The rows come from 4 hidden closed curves, with some noise, and rows from the same curve form a group. Each curve winds through 6 dimensions. The rows are also pushed far along 4 directions, which tell nothing about the answers.
Known rows, each followed by its group:
[  8  -3 -14  -3  -6   3 -16   6 -22  -5  11   3   4  -9   2  25   0]  k195
[ -8 -30   1 -26   7  -2 -18  19 -12   3  26  24 -10  32  16  18  27]  k721
[ -2  21   9  35   7 -21 -15 -25  21   8 -16 -25  -8  -1   3   8   5]  k721
[ 16  26  -4   2   4  -6   1   0  -7  -8   1 -15   7 -28   8   6 -14]  k721
[  7  23 -17   1  -1 -15 -15   3 -12   0  14   9 -11  -4   3  20   4]  k314
[ -2 -14   9   2   7   9  -1   0  21   4   6  -1   9   1   3 -10   4]  k195
[-19   5 -16  34 -24 -24 -34  -3   8  21   6   6  -3   7  -3  13  27]  k314
[-11  -3   8   4  -6  -8   3  -6   1  13 -23 -22   7 -15 -15  -1  19]  k845
[ -3  -8 -16  24 -23 -20 -42  -7 -16   9  14   6 -14   0   0  33  18]  k195
[  0  32  11  -6  18  -5  -2 -32  44   5 -11 -16 -19  18  -2 -21  17]  k845
[-29 -40  28  12   3 -23  -4  -1  20  22 -11   4 -12  32   2 -16  38]  k721
[  6  18   3 -12  10  -4   4  -8   9   3  -2 -13  -8 -13  -7  -1   8]  k845
[ -1   5   0  12  -1 -13 -10  -2   5   9   4  -6  -1 -18  -5  10   8]  k845
[-1  8  5 -5 16  2 10 -3 10  2 -2 -5  0 -6 -8  4  0]  k721
[  1 -18   7  11  -3  -3  -2   1  -4  -1   1   2   8  -5   8  -1  -3]  k845
[ -6  22 -16  15  -9  -6 -18   0   7   9   4   1   6  -2  -1   5  10]  k314
[  3  -8 -11   0  -8  -2  -9  12 -31  -6   8  12  -8   5   3  22  -5]  k721
[-18 -52  34  16   6 -18  -1  -4  15  16  -9  -3  -6  10  -1  -7  24]  k845
[  9  -4  -1  -9  -2  -3  -5 -13   0  -6  20  17  -5   4   6   5  -6]  k314
[ 0 15 -9 -2  0 16  4 -1  4 -3 -6 -7 26 -7  0 -2 -5]  k314
[-10  20  -9  20 -12 -22 -24 -11   8  12   8  -3 -28  16  -2  16  13]  k195
[  7  10  10 -15  22  13   4 -13  23  -1  -5 -21  -2  -5  -3  -3   3]  k314
[ 17  44 -12  16   2   0   2 -13  -3 -11 -10 -19   3 -26  -2   9 -26]  k721
[ 0 -5  3  2  9 14  1  0  2 -2 -4 -9 21 -5  3 10 -4]  k845
[ -1 -10   3  18 -11 -23 -16  -2   6  10  14   8 -13  -6   3  -1   9]  k314
[-15 -10  -7  40 -42 -15 -24 -19   0  17 -15 -14   9 -13 -12   1  14]  k314
[  9   6   0 -19   9  16  10  -1  -5 -11  -4  -3  -8   8   1  -4 -11]  k721
[  8   3  14 -10  20  -2  12   0  17   2   5  -7   1 -20  -1  -8   1]  k195
[ 16  63 -22   3  12   4  -8 -10  24  -7   8   4 -24  10   0 -10 -12]  k845
[  7  20  12  12   5 -18  -8 -42  31   4   0 -13 -19   0  -2  -5   4]  k314
[  7 -13   7 -15   7   2  -2  -4  -2  -3  -3   1 -11   4   0  -8  10]  k195
[ 12  26  -2 -30  15  14  13   3  13 -10   9   3 -13   9   5 -17 -10]  k195
[ -4 -30  17   8  -7 -11   1 -10  -5   6  -8  -9   4 -17  -8   6   5]  k314
[  2  28 -18  14 -14   6  10   6 -20 -10 -19  -8  23 -12   1  -4 -21]  k195
[-26 -56  28  24  -6 -14 -10  -2  21  25 -10  -5  -6  10  -7 -10  30]  k845
[ -4 -13  -2 -20  14   7 -14   1  13   2  28  26 -11  35   9  13  16]  k314
[  6  38 -26  28 -33 -13  -4   8 -14   0   1  -1  13 -32  -1  -7 -19]  k195
[-16  -7  -6  31 -20 -17 -12   0  -6  16  -4   1   5  -9 -10  16  10]  k721
[ -2 -17  15 -20  17 -15 -10  -6  30  12  22  17 -34  22   1 -10  31]  k195
[-21 -13   5  25 -19 -16  -2   3  11  20 -10   3  10   0  -7 -15  17]  k721
[  6   5   0  16  -3   6   0  -3  -3  -8 -14 -11   8  -4   6  -7 -16]  k195
[ -3  -9   2 -10  -5   8  15  -1 -21  -6 -21  -8  17  -7  -9   3  -2]  k314
[-20 -71  18   5  -5  10  11  25 -20   7 -17   4  30  -3  -2  -3  10]  k195
[  5  17  -4  -7   2  -9  -4  -7   3   4   3  -5  -9 -10  -5   5   9]  k845
[ -2 -11  -6  21 -12  -8 -20   5   5   8  17  14 -10   2   4   3   3]  k845
[-27  -6 -18  56 -46 -12 -25   3 -19  18 -26 -16  39 -11  -3  11  12]  k721
[-1 -9  3 11 -1  6 -8  2 13  3  7  2 14 -4  6 -7  0]  k195
[-13  -7  -1  28 -17  -5   3   6   8  12  -5   4  21 -13  -6 -13  -1]  k721
[ 15  12   5   2  10  -7  -3 -11  13  -6   6  -3 -16  -5   7  -8  -8]  k845
[ -3 -26  14   7   7  -5  -4   1   7   3   8  10 -14  18   7   0   3]  k721
[  6  -1  -4   9   0  18  11   9 -16 -14 -11  -6  37 -17   8   2 -25]  k845
[ 13  21  -3  -8  15 -11  -9  -6   1  -3  14   0 -20  -7   3  16   2]  k314

New rows. What belongs after each?
[ 15  -9   1 -12  13  19  -2   1  -1 -14   6   5   6   5  12  -2 -10]  k195
[ -7  21 -14  11 -13   2   6   9  -6   2 -12  -7  18  -7  -4  -2  -6]  k195
[ 22  50  11  -6  32  -1  -4 -29  30 -10  -6 -35 -13  -5  15  -4  -6]  k721
[ -5 -11   6 -17   2   8  21  14  -9  -2 -13  -2   1   4  -4 -18  -3]  k195
[ 1  2 -5 -1 -1  6  0 -1 14  1 12 12 -6  4 -5 -6 -6]  k721
[ -7  18 -18  21 -21  -2  -5   0 -10   5 -10  -5  16 -13  -9   9  -3]  k721
[-27  -6  11  37 -17 -14   4 -11  11  24 -38 -29  20 -18 -23  -5  17]  k721
[ -1   1 -18   7 -24 -11 -15  15 -32  -4   3   6  10  -5  13  10   3]  k721
[-15 -34   9 -16  -5  18  28  28 -19   1 -19  -3  19   0  -9 -16  -1]  k195
[-26 -58  22   3  -9   8  22  21 -18  11 -35 -13  19   0 -14 -14  13]  k195
[  5  30  -9  15  -2 -13 -21 -23   7  -1  -5  -7 -19  13   3   7   6]  k195
[  0   5  -8  12   0   2 -11   5 -12  -6   1  -1  16   6  14  17  -4]  k721
[  1  23   6   4   8   2  14  -4   0  -2 -21 -29   0 -14  -7   1 -12]  k195
[ 43  66 -10 -22  24  15  -3 -32  29 -22   4 -18 -12 -15   9 -18 -20]  k195
[  5  25   9 -10  21   4  12 -12  39   0   1  -2  -5   9   2 -26  -2]  k721
[ 14  28 -10   6  -4 -16 -25 -18  17   2  25   3 -13  -8   9   7   3]  k845
[  5  20   6 -10  10 -10   0 -15  17   6  -3 -13 -13  -9  -6  -3  14]  k845
[  1  14  -2  18  -9 -26 -16  -6   6  10   9  -4 -11 -17   0   6   9]  k721
[ 23  23 -22  -8   4  11 -14  -2 -10 -20  20  19   7   3  18   8 -16]  k195
[-13 -28  11 -34  22   7  17  26   0   1  18  32  -8  37   6  -3  12]  k195
[ 16   3   0 -33  22   1  -8  10  -7 -11  28  13 -17  15  22  14   4]  k721
[-19 -36  19  -5  11  -2   5  14  17  12  10  14 -14  32   3  -9  15]  k195
[ 12  30 -39  -4 -16   6 -18   7 -22 -10  29  26  -4   4   4  24 -14]  k721
[  3  27 -15   5  -6   3   0  -5  -2  -1  -3  -5   5 -10  -9   6  -8]  k721
[ -6 -12 -11  -2 -12   3 -11   5  -2   2  16  22 -11  20   0   0   4]  k721
[  4   4 -18  36 -21 -16 -31  -2  -2   1  26  22 -11   7  15  12  -9]  k721
[ -2 -27  17 -16  24   8  -3   3  28   5  22  16  -7  21  10  -7  13]  k195
[-10 -10  -1   7   0   4 -11   7  -5   2  -2  -1  17  15  13  12  10]  k721
[  6  -7  -1  -5  -4  -5  -7  -1  -2   2   5   6   0 -10   0  -6   9]  k195
[  0 -12   6  17  -6  -5  -5   2   7   6   0  -3   0 -13  -1  -8   0]  k845
[ -4 -16  15 -25  12   3  22  13  -3  -1  -7   5 -11  12  -3 -17   4]  k195
[ -7 -14  12   2   6   3   5  -6  -2   5 -26 -18  13  -5  -8  -2  14]  k195
[ -1  16 -18  26 -28  -9 -22 -14   2   4   0   0 -12   2  -6   0  -1]  k721
[-20 -19   3  12 -16  -5   4  12  -2  11 -13   5  20   5  -1 -17  13]  k721
[  4  19 -14  27 -15 -26 -35  -9   2  -1  19  16 -21  22  23   7   5]  k721
[-11 -29  15   5   8 -14  -9   7   6  14   9  -1   1  -2   3  15  20]  k721
[-23 -42   6  26 -15 -10  -1  25  -5  21  -6   9   6  -7 -13  -4  16]  k845
[  0  16  10  -7  12  -6   5  -8  18   0 -11 -11  -5  10   8 -18  10]  k721
[ 20  45 -31 -20   6  39   8  15 -18 -27   5  -1  42  -9  18   7 -34]  k721
[  8   3   7   8   2   9   3  -8  13  -4  -8 -17  11 -17   3 -15 -13]  k845
[  5  -9   4 -10  -1   2   3  -8 -16  -4  -5  -7   3 -11  -7  13  -1]  k314
[-22  -7  22  17   8  -6   1 -13  34  21 -26 -32  14  -2  -8 -11  27]  k721
[-29 -55  14  29 -20  -4  -6   2  -6  19 -19  -7  23  -1 -10   5  20]  k314
[  0 -21  23 -33  26   0   9   1  28   9  13  11 -19  13  -3 -17  24]  k195
[ -3  22 -10  -2  -1   2  -1   4   4   3   4  -6   0  -2  -3   8  -1]  k195
[  4  -2  17  14   4 -14   3 -13  11   6  -7 -16  -1 -26  -4  -5  -2]  k314
[ 38  41 -19 -23  16   2 -14  -8   1 -21  36  17 -21  -6  17   9 -20]  k195
[-12 -11  -1   6  -2  12  -1   6  10   6  -8   2   7  14  -4  -9   7]  k845
[ 20  31  15 -13  29  -4  10 -23  36  -3  -4 -20 -11 -20   0 -23  -2]  k195
[ 11  -6  -6 -10  -6   0  -8  -7 -19  -8  13   6  -3  -9   2  20  -7]  k314
[  6  15   9  13  16   0   1  -7  16   1  -6 -25  16 -23   5   5  -6]  k721
[ -1 -14  -4   2  -5  -2   3  14 -27  -3   2   8   4 -10  -5  19  -7]  k721
[ -5  -5   8   5  10 -35 -33 -16  14  15  13   7 -58  33   2  19  37]  k314
[ 16  17  -7  -9  16   9   1   4  15 -12  32  24  -5   8  15  -2 -20]  k721
[-10 -32  16 -12  26  -6  -7   9   4   5  19  19 -16  33  11  21  20]  k721
[  6  24   7 -11  19  -2  21   7  15  -1   6  -7 -10  -9   1 -10 -12]  k195
[ 17 -12   6 -44  34  18  17  13 -11 -17  23  19 -21  12   4  10 -14]  k721
[ -1   5 -19   7 -13  -2 -23   1  -3   4  14  13   8   1   3  12  12]  k195
[ 1 11 -5  0  5  2 -4 -2 14  1  6  5 11  0  4 -5  4]  k195
[  4  13   3  14  -3 -16 -13 -18  20  10   4 -14   0 -21   1  -1   8]  k845
[  2  -4 -17 -26  -9  12   1  26 -29  -7  13  12  18  -3   8   8   2]  k721
[  6 -28  23 -14  14  -2  10  -6  11  -1   7   0  -8  -6   0  -8   1]  k314
[ -6 -21  25  10   7 -12 -14 -25  30  10  -4 -11 -21  20   4 -11  21]  k845
[-11  -7   2  22 -14  -3  -5  -5  12   7 -12  -4   5  11   0 -15   4]  k721
[ 19  31  -6 -21  23  29  15   5  20 -18  14   0  10  -2  12 -16 -29]  k195
[  8  15  -9   2  -1   6  -8  -3   1  -9   5   1 -13  15   9  -1 -13]  k195
[-35 -23   7  42 -22 -22 -17  -6  12  31 -20 -11  11   3 -15   4  33]  k721
